The rows of a group lie close to one hidden flat surface of 10 dimensions, which passes through zero. Surfaces can cross.
In the rows, 128 means zero.
Some rows, each with its group after it:
[118  84 107 125 151 162  97 215 177  98  92 124 187 206 172]  L
[163 124 148 150 119 114 112 162 140 129  89 147 129 120 138]  W
[121 123 113 124 100 161 145 148 169  99  93 112 136 124 122]  M
[128  77 108  96  99 121 148 161 108  99 157 136  92 166  94]  J
[163  84 119 179 136 160 107 129 133 124 131  99 161 112 127]  L
[111 123 142 149 135  67  96  97 112 158 181 141 197 130 162]  Y
[100  82 106 140 145 113 113 137 119 173 122 127 171 156 121]  Y
[107  75 136 169 131 114  45  83  49 141 171 109 159  91 103]  Z
[109 123 141 147 110  76 106 153 117 163 115 161 188 136 139]  W
[158 117 144 133 121 129 173 161 122 139  95 133  71 125 112]  Y
[148 122 146 150 103 111 153 178 114 125 122 143 130 146 134]  W
[146 184 157 120 188 165  71 103 115 130 124 148 131 138 158]  M
[105 134 156  94 111 128 160 159 146  84 127 139 115 138 151]  Y
[ 75 179 115 127 126  60 179 100 116 194 149 177 176 106 123]  L
[110 110 128 113  84 154 128 146 122 101 125 148 133 129  87]  Q
[145  87 141 154 152 140  99 146 154  90 111 124 164  66 172]  Y
[111 117 182  75  79 107 135 143 116  74  93 120  21  91 114]  W
[173  73 186 187 142 168 133 129 120 183 111 100 171 181 129]  L
[102 132 116  79  52 112  86 106 113  92 148 187 130 106  67]  Q
[105  95 136 110 134 123 209 132 158 112 152 125 139 120 156]  W
[ 92 152 149  83  83 164 135  92 112 108 126 125  83 129  77]  M
[122 116  81 168 138 165 141 124 120 100 140  73 129  83 123]  M
[139 112 123 142  95 109 134 133 122 127 142 131 129 118 108]  Z
[107  86 127 143 162 180  69 103 111 101 119  74 128  88 130]  Z
[125 115 136 130 129 142 178 157 141 123 112  84  99 157 145]  Q
[104 111 157 100 142 134 161 129 158  89 141 128 142 108 173]  W
[124 128 150 130  96  29 153 117 148 177 148 106 134 174 161]  J
[142 111  85 135 168 134 120 205 134 115  40 138  72  72 127]  L
[119 124  75 123 163 148  77  99 144  99 136 128 150  70 134]  Y
[169 119 105 174 103  67 133  85 142 140 148 132 134  38 120]  J
[112 137 155 111 142  88 113 122 115 120 166 140 148 133 172]  J
[126 165 149 121 134 173 182 152 136  63 118 107  89  82 164]  M
[131 135 158 132 156 143 171 153 113 103 167 110 127 152 177]  Q
[116 131 131 168 155 187 119 109  64 137 140 120 147  90 101]  Q
[117 135 131 107 141 118  77 123 141 116 135 138 150 155 156]  W
[220 187 116 124 184  80 132 130 100 194 174 176  86 215 144]  W
[ 84 119 167 105 148 131 168 143  59 128 169 110  96 178 137]  W
[ 98  75 130 160 100 129 161 142 122 160 110 125 177 122  98]  M
[168  90  97 155  88  99 123 150 174 102 152 132 171 126 139]  Z
[154 163 143 109 136 113  59 112  97 130 158 149 114 175 129]  Z
[121 101 120 138 133 146 172 154  83 117 187 123 136 163 122]  J
[121  84 149 145 141 145 111 148  96 129 120 127 133 120 119]  Q
[123 154 154 143 136 177 174 129  95 126 127 110 101 115 116]  Y
[116  94  97 105 133 102 158 130 101  76 186 128  84  70 132]  Y
[ 97 124 126 158 170 124 117 120  95 159 176 130 210 150 160]  Q
[162 104 109 156 108 123 156 130 142 107 141 105 120  92 125]  Q
[172 158 148  94  77 121 119 120 167 124 110 181 108 160 103]  M
[158 115  87 165  92 122  88 105 177 162 131 159 234 143 104]  M
[137  74 137 139 103 161  99 131 132 136  95 119 142 156  89]  M
[173 169 104 127 119 201 125 109 132  97 161 102  99 182 105]  L
[134 117 129 132 169 133  55  97 106 101 156 122 149  92 155]  J
[ 44 129 140  98 102 159 186 136 113 141  99  98 112 156  91]  Q
[125 126 108 126 101 151 137 131 157 125  96 115 120 126  96]  L
[150  78 105 145 124  94  76 139 162 146 110 146 181 132 126]  Q
[125 110 157 118 118  93  84 133 125  92 138 134 132 106 158]  W
[196  81  77 198 120 158 139 136 143 130 112  93 120  85  95]  Z
[ 86 190  84 142 165 150 125 106 103 151 159 142 191 124 128]  L
[108  98 120 126 124 100 176 154 139 137 150 127 151 159 146]  Z
[147 198 167 146 181 106 104  90 121 160 113 181 151  51 170]  Z
[162 109 156 154 149 146 102 120  69 144 146  91  85 164 116]  Y
[ 92 129 122  89  82 137 192 131 126 110 118 104  70 137  89]  Z
[157 122 148 156 130 139 140 152 120 143  96 168 134  92 119]  Q
[168 108 103 136 120 151 100 143 156  97 142 102 125 177 131]  J
[ 97 111 187 129 108 137 181 171 121  80 175 119 184 157 185]  Y
[127 128  70  81  80  64 167 131 110 165 163 175  79 191  52]  J
[128  61  87 121 141 144 131 142 177 111  90  78 104 126 131]  Z
[114 104  98 110 155 142  74 124 100 156 118 140 126 165  97]  J
[128 159 111 167 124 145 190 124 136 130 132 128 145  76 122]  M
[ 98 136 136  97 150 214  99 156 150 106  67 111 123 174 126]  Y
[181 163 159 149 148 131 125 130 145 141  93 155 120  94 153]  Y
[171  66 179 139  91 107 151 176 140 114 106 150 114 129 133]  M
[128 152 145  88 173  56  88  75  74 165 172 150  70 131 140]  W
[151 119 129  91 118 122  97 133 135 113 132 117  79 183 120]  L
[101 128 104 100 143 117  98 115 148 127 178 131 194 196 158]  W
[128 100 156 116 102  56 113 113 150 143 147 150 156 132 150]  L
[132 158 132 123 169  85 152 103 135 139 151 145 123  70 174]  Z
[124 109  97 135 102 105 104 110 184 126  99 128 167  89 123]  Z
[115 122 164 144 124 149 137  96 104 122 180 105 160 142 136]  L
[139  89 130 119 144 134 120 160 109 151  94 133  93 163 108]  J
[104 106 146 117 126 144 134 141 110 133 108  96 108 167 117]  J
[106 127  65 181 128 176 115  77  79 164 157 102 172 104  60]  Q
[155  73 104 138 174  69 106 143  70 195 145 201 132 114 104]  J
[143 106  97 157 182 128  92 132  80 106 176 113 130  87 153]  L
[132 107 107 144 134  98 176 149  86 148 177 111 110 153 130]  M

New rows. What belongs after each?
[121 134 149 126 129 160 105 117 131 133  81  78  97 138 127]  J
[167 180  74 145 159 104 132 120 105 142 187 156 130 127 135]  L
[183 111 135 151 108  92 134 117 156 184  97 143 121 136 108]  L
[ 98 172 172 101 139 136 136  97 109 154 141 140 131 166 138]  L
[102 124 173 127 115 118 121 110 140 108 124  73 128 122 163]  J
[145 133 119 134 204 176 169 141 137 124 123  96 104 129 171]  Z
[196 179  97 135  87 126 101 115 132 132 147 155 110 164  85]  Z
[ 96  59 155 122 115 156 152 162 111  42 139 138 141  41 139]  J
[101 157 149 167 145 159 154 127 153 140 100 126 195  95 158]  J
[137 111 144 129 133 166  71  99 141 112 118  97 135 129 130]  L
[134 183 103 156 107 127 137  79 142 143 151 108 150 109 121]  J
[148 175 153 130 109 123 108 125 158 124  95 174 143 103 136]  Z
[154 164 114 105 107 129  79 115 171 107 135 133 139 167 139]  Y
[ 87  58 167 154 130 134 149 166 139 132  59 139 168  60 138]  J
[136 148 132  80  85 115 140 104 133 116 166 125  80 192 103]  L
[135 137 108 137 111 153 152 128 132 127 115 132 121 104  96]  J
[118 119 155 124 100  89 169 119  98 108 179 104  92 104 138]  J
[124 141 112 150  95 144 137 119 131 119 141 130 166 112 106]  Z
[ 95 113 190 107  99  88 165 127 137 138 133 144 148 137 151]  L
[144 117 119 127  91 120 134 140 179 114 117 131 149 149 128]  L
[181 208 126 145 149 157  76  90 187 135  83 118 135 100 151]  J
[122 143 106 126 152 104 114 153 152 161 106 164 172 158 148]  L
[ 89  58 146 164 104 147 126 146 103 100 152 103 196 104 130]  Z
[133 112  95  94 119  90 105 129 121 148 144 153 110 171  97]  J
[ 90  74 152 126  99 106 169 150 110 146 111  82 104 167 111]  J
[167 103 159 140 189 158  48 122 106 134 115 106 117 149 156]  L
[103 182 153  46 152  97 164 128 117 125 149 146  56 183 155]  Z
[151 138 111 147 138 163 100 107 127 131 158 112 159 169 123]  L
[ 52 122 133 113 163 118 162 143 125 138 177 126 218 183 183]  Z
[136  45 118 152 150 105  84 154 123 136 139 133 178 128 145]  J
[141  82 125 124 165  98 111 138 116 103 191 107 133 151 177]  Z
[ 80  97 170 111 123 131 143 110  85 114 170  96 127 133 131]  L
[108 110 100 115 144 146  71 116 124 139 113 140 146 141 108]  J
[114  83  93 154 135 117 134 134  83 129 149 105 113  84 108]  L
[ 77  94 115  82  54  81 132 140 127 140 132 134 126 200  77]  Z
[156 124 179 118 158 105 100 136 117 108 134 113  90 135 180]  J
[151  83 118 129 159 137 100 149 116 101 134 112 102 120 142]  Y
[159 111 133 147 136 101 117 133  89 180 106 164 100 117  90]  Q
[131 159 100  96 121 147  89 111 140  98 120 118  77 126 104]  L
[178 137 109 118 189 103 107 161 150 127 132 172 128 144 173]  Y
[130  68 127 128 184  82 105 121  92 180 121 103  87 120 137]  Z
[118 144 153  98  99  95 143 143  99 131 157 155 112 183 123]  Z
[105 163 149 124 164 144 129 125  94 138 178 130 166 187 156]  Y
[119 148 144 141 155 115 142  99  99 157 124 119  99  89 132]  Q
[160 137 116 132 142 156 106 107  81 133 135 117  77 127  90]  Q
[145 104 152 128 135 142  94  94 103 118 131  98  86 112 120]  L
[122  99 136  90 148  71 127 151 139 138 142 135 117 174 168]  Z
[ 95  76 138 147 111 183 174 169 109 148  90  59 120 203 102]  J
[140 143 129 174 117  61 167 106 138 212 102 132 153 100 126]  J
[162 103 129 153 120 141 139 142  86 123 140 129 102 113  98]  Q
[157  92  99 172 150 187 123 151 160 121 100  99 159 126 134]  Z
[ 96 125 172 129 147 162 161 171 130 104  71 131 125  89 155]  L
[130  93  75 127  94 142 131 152 150 113  99 105 109 140  86]  L
[103 155 112 125 169 186 105 160 152  87 124 127 191 151 171]  L
[127 145 143 129 109 136  44 106 110 121 134 144 161 141 116]  Z
[110  95 132 108 149 167 129 168 104 112 114 151 120 140 113]  J
[178 137 144 122  84  72 142 103 157 140 116 152  80  93 111]  L
[189 106 112 164 160 120 166 132 120 137 124 110  77  72 131]  Z
[166  98 151 148  96 119 129 119 171 137 134 129 168 153 139]  L
[141 189 146 116 197 151  92 106  82 148 116 135  73 118 135]  L
[145  91  91 134 133 141 138 130 121 125 145  89  98 139 107]  Z
[105 167 119 128 146 123 169 151 135 128 162 144 171 167 162]  M
[116 170 153 110 186 149 123 124 106 161 110 116  99 172 149]  Q
[ 86 146 130 100 137 135 190 178 136 134 143 155 167 205 149]  Y
[172 152 115 131 153 122 132 133 135 149 140 125 114 171 147]  Q
[154  83 127 174 106 109  78 117 112 144 106 132 149  83 101]  Z
[189 109 242 129 132 106 143 103 110 148 135 130  81 135 158]  L
[170  92 105 118 179 131  76 162  93 141 136 172 109 170 121]  J
[148 154 159 135  93 108 116 123 120 118 135 163 135  99 122]  Z
[131 148 138 106  98 140 150 161 125 115 144 145 125 202 122]  Z
[143  97 151 139 181  94 133 168  91 197 104 167 124 162 140]  J
[119  84  83 128 197 150 121 128 115 160 133  79 114 183 130]  Z
[187 163 110 136 158 125 127 162 168 148 104 159 139 177 156]  M
[142  92 129 135  82  72 197 138 118 170 122 135  92 121  90]  L
[ 86 165 185  82 122 157 131 104  90 111 114 106  59 137 114]  Y
[ 94 118 161 113 106  63 100 112 145 153 117 150 172 121 150]  Y
[123 115 113 118 139 130  99 133 159  78 151 132 170 108 168]  Y
[126 100 159 146 124 130 182 168 126 126 115 120 137 131 148]  J
[168 105 179 177 137 127 125 116 150 169 122 137 203 133 165]  L
[100  89  92  99 116 131 120 115 136 104 144  84 105 136 113]  Z
[182 142  95 149 114  79 151 123 159 140 118 142  99  79 124]  M
[135 109 144 137 130 130 140 158 124 156  84 144 122 139 112]  Q
[133 156 225 142 100 148 226 143 157 106 118 148 152  89 168]  L
[141  46 146 169 114 163  31 153 160  72  94 104 204  98 154]  Z
[113 167 118  88 120 101 184 105 135 121 139 129  75 105 125]  Z
[ 95 144 163 103  99 102 167 120 135 137 151 148 151 161 137]  L
[ 82 116  67 125  88 114 139 150 180 137 124 137 206 169 110]  L
[124 102 167 123 180  99  98 121 100 109 169 107 127 111 197]  Q
[ 77  78 136  59 160  62 149 114  92 126 168  96  47 143 152]  Z
[185 126  55 155  88 154 183 184 164 136 100 126 104 173  76]  L
[118 162 130 154  96 156  95 144  67 145  94 119 104 143  66]  W
[138 155 153  91 102 166  81 109 172  78  99 142 109 123 124]  M
[162 151 147 108 133 121 124 154 148 102 153 120 113 199 169]  J
[115 142 128 140 139 174 183 149 187  80 118 120 169  80 177]  Z
[177 133 184 136 121  70 129 126 138 100 141 156 112  66 180]  Y
[126 196 151 107  85  98 143 112 139 110 151 180 141 107 131]  Z
[107 103 118 113 146 115 118  80 129 142 130 115 108  83 118]  W
[ 97 127 123 132 172 110 149 155  76 155 104 140  98  84 130]  L
[ 35  95 164  77 105 107 111 126  94 144 108 120 116 156 106]  Z
[ 90 103  71  98 108 187 119 129 123 119  99  84  80 174  51]  Y
[104 140  80 140 173 150 167 188  79 114 141 131 118 112 133]  L
[163 125  67 152 175  97 118 159  94 112 174 141 122 105 153]  L
[126 159  87 123 101 135 188 122 106 138 143 107  71 143  78]  M
[132 161 141 134 139 128 137 135 150 134 158 155 195 160 168]  L
[120  86 103 111 104 178 112 153 188  91  67  90 118 149 110]  Z
[172 110 159 138  95 111 206 169 137 140  92 136  66 112 110]  L
[ 79  85 105 125  93 162 140 110  99  75 154 113 132  63  85]  J
[122 145  94 144 116 105 156 136 144 169 116 155 162 132 113]  L
[113 101 159 103 134 139  73  99 104  79 165  97 113 129 151]  L
[100 121 148  79 131 112 138 157 139  88 134 140 110 136 155]  Y
[147 145  73 111 128  77 106  93  88 157 165 133  70 132  83]  L
[ 85  76 131 152  96 150 141 100 117 171 100  93 160 132  76]  L
[108 122 111 120 179  48 123 144  65 168 176 155 118 138 147]  L
[153 142 151 142  88 130  70  88 152 139  75 108 114 113 105]  Y
[178 170 125  97 132  94 159 129 130 105 177 144  65 144 151]  Z
[168 105 108 138 127 103 117 129 122 119 112 124  68  62 115]  L
[130  76 109 136  56  91 147 135 175 124  90 110 115 103  94]  J
[109 136 148  85 106 150 137 130 106 107 107 120  56 140  92]  Q
[177 135  95 138 135 147 148 157 165 146  99 129 111 168 120]  Z
